The rows of each matrix lie in a flat space through zero, up to rounding. After each matrix: how many dimensions does the smallest such space have?

14 -3 46 25 -9 -12 13 -10 -40 16 -4 19 12 43 -14 -7 17 -37 -4 -14

-3 -20 27 16 8 0 7 15 -50 19 -3 30 3 21 -15 -10 28 -58 4 -10

46 27 97 37 -32 -23 28 -18 -55 36 -5 28 26 82 -8 -8 19 -30 -7 -20

25 16 37 24 -24 -20 22 -28 5 1 -8 -3 17 38 -4 -6 -7 12 -12 -14

-9 8 -32 -24 7 11 -17 9 26 -8 8 -15 -11 -32 15 11 -13 30 5 15

-12 0 -23 -20 11 13 -17 15 4 0 8 -4 -11 -25 8 8 -1 6 7 12

13 7 28 22 -17 -17 4 -39 -7 -3 1 -11 11 40 -12 4 -4 0 -12 -10

-10 15 -18 -28 9 15 -39 1 -6 4 23 -15 -15 -16 12 26 -4 14 7 20

-40 -50 -55 5 26 4 -7 -6 13 -30 -6 -10 -11 -31 -23 -5 1 -24 -3 -4

16 19 36 1 -8 0 -3 4 -30 22 7 12 4 24 5 5 10 -10 3 1

-4 -3 -5 -8 8 8 1 23 -6 7 -1 12 -4 -14 5 -4 7 -8 7 3

19 30 28 -3 -15 -4 -11 -15 -10 12 12 -8 4 24 9 15 -5 17 -1 5

12 3 26 17 -11 -11 11 -15 -11 4 -4 4 10 28 -8 -4 3 -9 -6 -10

43 21 82 38 -32 -25 40 -16 -31 24 -14 24 28 68 -7 -17 12 -18 -10 -23

-14 -15 -8 -4 15 8 -12 12 -23 5 5 9 -8 -7 -6 3 13 -28 6 3

-7 -10 -8 -6 11 8 4 26 -5 5 -4 15 -4 -17 3 -8 9 -14 7 2

17 28 19 -7 -13 -1 -4 -4 1 10 7 -5 3 12 13 9 -6 23 0 5

-37 -58 -30 12 30 6 0 14 -24 -10 -8 17 -9 -18 -28 -14 23 -63 3 -9

-4 4 -7 -12 5 7 -12 7 -3 3 7 -1 -6 -10 6 7 0 3 4 7

-14 -10 -20 -14 15 12 -10 20 -4 1 3 5 -10 -23 3 2 5 -9 7 7
 : 4

-69 -2 39 -22 -23 -17 28 3 29 -38 -9 -15 18 11 24 -11 47 -26 25 50

-2 -13 -16 -17 -12 -10 3 3 8 21 -9 7 7 -17 -9 19 2 6 -8 3

39 -16 6 -14 28 14 -1 25 18 95 -11 18 -21 -52 -48 64 14 23 -69 29

-22 -17 -14 -24 -14 -7 3 17 20 37 -17 11 3 -27 -4 13 8 12 -17 13

-23 -12 28 -14 12 10 -1 36 37 54 -10 -2 -13 -35 -13 41 36 10 -48 37

-17 -10 14 -7 10 27 -7 39 17 37 -1 2 -19 -36 -4 33 28 16 -50 10

28 3 -1 3 -1 -7 10 -24 -19 -24 9 -3 9 10 -11 16 -1 -13 14 -3

3 3 25 17 36 39 -24 41 14 46 7 -2 -33 -24 -5 18 12 21 -57 0

29 8 18 20 37 17 -19 14 7 43 3 0 -23 -7 -15 7 -8 13 -33 3

-38 21 95 37 54 37 -24 46 43 8 17 -39 -34 10 17 5 47 -6 -44 35

-9 -9 -11 -17 -10 -1 9 7 3 17 -10 13 1 -17 -3 2 5 7 -7 9

-15 7 18 11 -2 2 -3 -2 0 -39 13 -20 4 17 14 2 12 -13 12 -6

18 7 -21 3 -13 -19 9 -33 -23 -34 1 4 15 26 4 -29 -25 -11 42 -14

11 -17 -52 -27 -35 -36 10 -24 -7 10 -17 17 26 -6 -11 2 -26 3 26 -12

24 -9 -48 -4 -13 -4 -11 -5 -15 17 -3 14 4 -11 -7 2 -32 17 0 -37

-11 19 64 13 41 33 16 18 7 5 2 2 -29 2 2 -24 34 -7 -21 53

47 2 14 8 36 28 -1 12 -8 47 5 12 -25 -26 -32 34 7 13 -48 13

-26 6 23 12 10 16 -13 21 13 -6 7 -13 -11 3 17 -7 13 1 -12 -1

25 -8 -69 -17 -48 -50 14 -57 -33 -44 -7 12 42 26 0 -21 -48 -12 70 -37

50 3 29 13 37 10 -3 0 3 35 9 -6 -14 -12 -37 53 13 -1 -37 18
 : 6

-7 -57 -25 -32 -2 23 -99 -8 -35 -43 39 -16 -42 30 -4 -19 36 -23 60 6

-57 7 -36 18 -1 -4 11 13 13 -10 1 19 -8 -22 -32 -33 10 2 -26 8

-25 -36 11 -33 47 32 16 -2 2 -12 -15 1 8 32 5 8 -5 -10 14 43

-32 18 -33 15 -7 -21 27 5 38 -25 -9 4 59 -25 10 -21 -10 3 -18 -7

-2 -1 47 -7 -14 20 -14 -35 -11 46 4 19 -42 10 -23 6 35 -14 16 -10

23 -4 32 -21 20 2 -23 -43 -22 30 10 -13 -9 20 -15 32 -10 -16 9 34

-99 11 16 27 -14 -23 -22 23 1 -15 -4 -3 20 -35 -16 -15 36 40 -14 -33

-8 13 -2 5 -35 -43 23 9 20 14 7 5 25 -5 1 -3 4 -4 -21 -1

-35 13 2 38 -11 -22 1 20 -3 -7 -8 -4 -5 -11 5 -3 3 10 -1 -16

-43 -10 -12 -25 46 30 -15 14 -7 -73 -2 -15 44 20 -4 5 21 19 3 -3

39 1 -15 -9 4 10 -4 7 -8 -2 20 0 -14 2 -2 1 9 -17 0 -25

-16 19 1 4 19 -13 -3 5 -4 -15 0 -37 9 -17 6 17 2 -13 -13 -25

-42 -8 8 59 -42 -9 20 25 -5 44 -14 9 -29 0 9 -4 22 12 -5 -5

30 -22 32 -25 10 20 -35 -5 -11 20 2 -17 0 -18 -7 6 -12 19 -1 -14

-4 -32 5 10 -23 -15 -16 1 5 -4 -2 6 9 -7 38 1 4 42 10 -10

-19 -33 8 -21 6 32 -15 -3 -3 5 1 17 -4 6 1 -15 20 10 23 7

36 10 -5 -10 35 -10 36 4 3 21 9 2 22 -12 4 20 -31 0 -26 8

-23 2 -10 3 -14 -16 40 -4 10 19 -17 -13 12 19 42 10 0 -24 15 43

60 -26 14 -18 16 9 -14 -21 -1 3 0 -13 -5 -1 10 23 -26 15 -13 -3

6 8 43 -7 -10 34 -33 -1 -16 -3 -25 -25 -5 -14 -10 7 8 43 -3 -24
 : 15

4 26 11 12 -3 -16 10 -4 -17 14 2 -3 -22 -11 19 1 6 -12 -17 8

26 -18 -24 6 -19 21 9 22 -4 -7 -4 -16 15 -8 28 -22 1 -11 -11 2

11 -24 -11 27 6 -15 -11 -1 4 -25 -2 -12 9 -8 31 3 5 -13 7 20

12 6 27 -1 13 -31 14 8 -10 22 14 21 -16 -22 -15 -4 3 2 -6 -1

-3 -19 6 13 31 -16 -5 20 3 -45 10 -5 -4 25 3 14 0 -26 16 -11

-16 21 -15 -31 -16 -18 12 40 5 48 36 33 25 -11 11 -15 16 -3 -4 26

10 9 -11 14 -5 12 4 -22 1 -14 5 -15 10 -6 28 -4 5 -1 -19 19

-4 22 -1 8 20 40 -22 -110 34 -45 -10 -11 12 40 1 -5 -11 36 -10 -5

-17 -4 4 -10 3 5 1 34 -9 -2 0 -3 -15 19 -21 16 -4 -18 11 -22

14 -7 -25 22 -45 48 -14 -45 -2 90 11 -15 -15 -44 11 -10 6 -16 -50 15

2 -4 -2 14 10 36 5 -10 0 11 45 -12 -15 6 -11 11 4 -38 -38 -11

-3 -16 -12 21 -5 33 -15 -11 -3 -15 -12 -31 -15 17 5 15 -6 -24 -5 -14

-22 15 9 -16 -4 25 10 12 -15 -15 -15 -15 -14 18 -33 25 -9 5 3 -23

-11 -8 -8 -22 25 -11 -6 40 19 -44 6 17 18 58 5 -14 -3 -11 35 -24

19 28 31 -15 3 11 28 1 -21 11 -11 5 -33 5 -28 -16 -12 12 -18 -41

1 -22 3 -4 14 -15 -4 -5 16 -10 11 15 25 -14 -16 3 2 19 13 14

6 1 5 3 0 16 5 -11 -4 6 4 -6 -9 -3 -12 2 -3 -2 -14 -9

-12 -11 -13 2 -26 -3 -1 36 -18 -16 -38 -24 5 -11 12 19 -2 2 22 12

-17 -11 7 -6 16 -4 -19 -10 11 -50 -38 -5 3 35 -18 13 -14 22 42 -20

8 2 20 -1 -11 26 19 -5 -22 15 -11 -14 -23 -24 -41 14 -9 12 -20 -19
 : 9

29 21 48 -20 7 33 -16 -12 8 24 11 -2 -28 2 -26 -2 -22 -9 48 36

21 -42 -2 -1 -10 -5 -14 -26 5 23 -16 0 -4 -9 8 4 16 -7 26 -12

48 -2 -66 47 3 15 25 -37 10 -31 -6 30 26 23 2 -4 -11 -32 31 -14

-20 -1 47 -78 -36 -8 -36 -20 -17 6 19 -14 -32 -4 -5 -8 20 43 -18 16

7 -10 3 -36 -31 0 -26 -12 6 15 0 7 -16 -4 15 -8 10 -11 -1 18

33 -5 15 -8 0 -11 -12 23 24 15 -1 -8 -1 -29 -4 3 10 -21 9 2

-16 -14 25 -36 -26 -12 -68 50 2 36 -5 1 -51 -45 35 -1 -5 -25 -23 20

-12 -26 -37 -20 -12 23 50 54 35 57 -2 14 -7 16 36 -15 44 -64 -29 -9

8 5 10 -17 6 24 2 35 1 29 14 14 -31 0 9 4 11 -27 -8 -2

24 23 -31 6 15 15 36 57 29 -30 24 -8 -11 -6 -19 -26 -6 -23 0 -23

11 -16 -6 19 0 -1 -5 -2 14 24 -20 6 11 -6 13 6 -3 -28 17 12

-2 0 30 -14 7 -8 1 14 14 -8 6 -40 -9 -19 -32 -15 -5 28 18 -5

-28 -4 26 -32 -16 -1 -51 -7 -31 -11 11 -9 -51 -12 1 -8 -17 38 -3 -1

2 -9 23 -4 -4 -29 -45 16 0 -6 -6 -19 -12 -42 -1 3 -11 13 0 -1

-26 8 2 -5 15 -4 35 36 9 -19 13 -32 1 -1 -23 -18 4 26 -15 -22

-2 4 -4 -8 -8 3 -1 -15 4 -26 6 -15 -8 3 -18 -22 -16 20 19 2

-22 16 -11 20 10 10 -5 44 11 -6 -3 -5 -17 -11 4 -16 -37 -20 1 13

-9 -7 -32 43 -11 -21 -25 -64 -27 -23 -28 28 38 13 26 20 -20 7 -1 12

48 26 31 -18 -1 9 -23 -29 -8 0 17 18 -3 0 -15 19 1 -1 17 19

36 -12 -14 16 18 2 20 -9 -2 -23 12 -5 -1 -1 -22 2 13 12 19 -46
 : 9
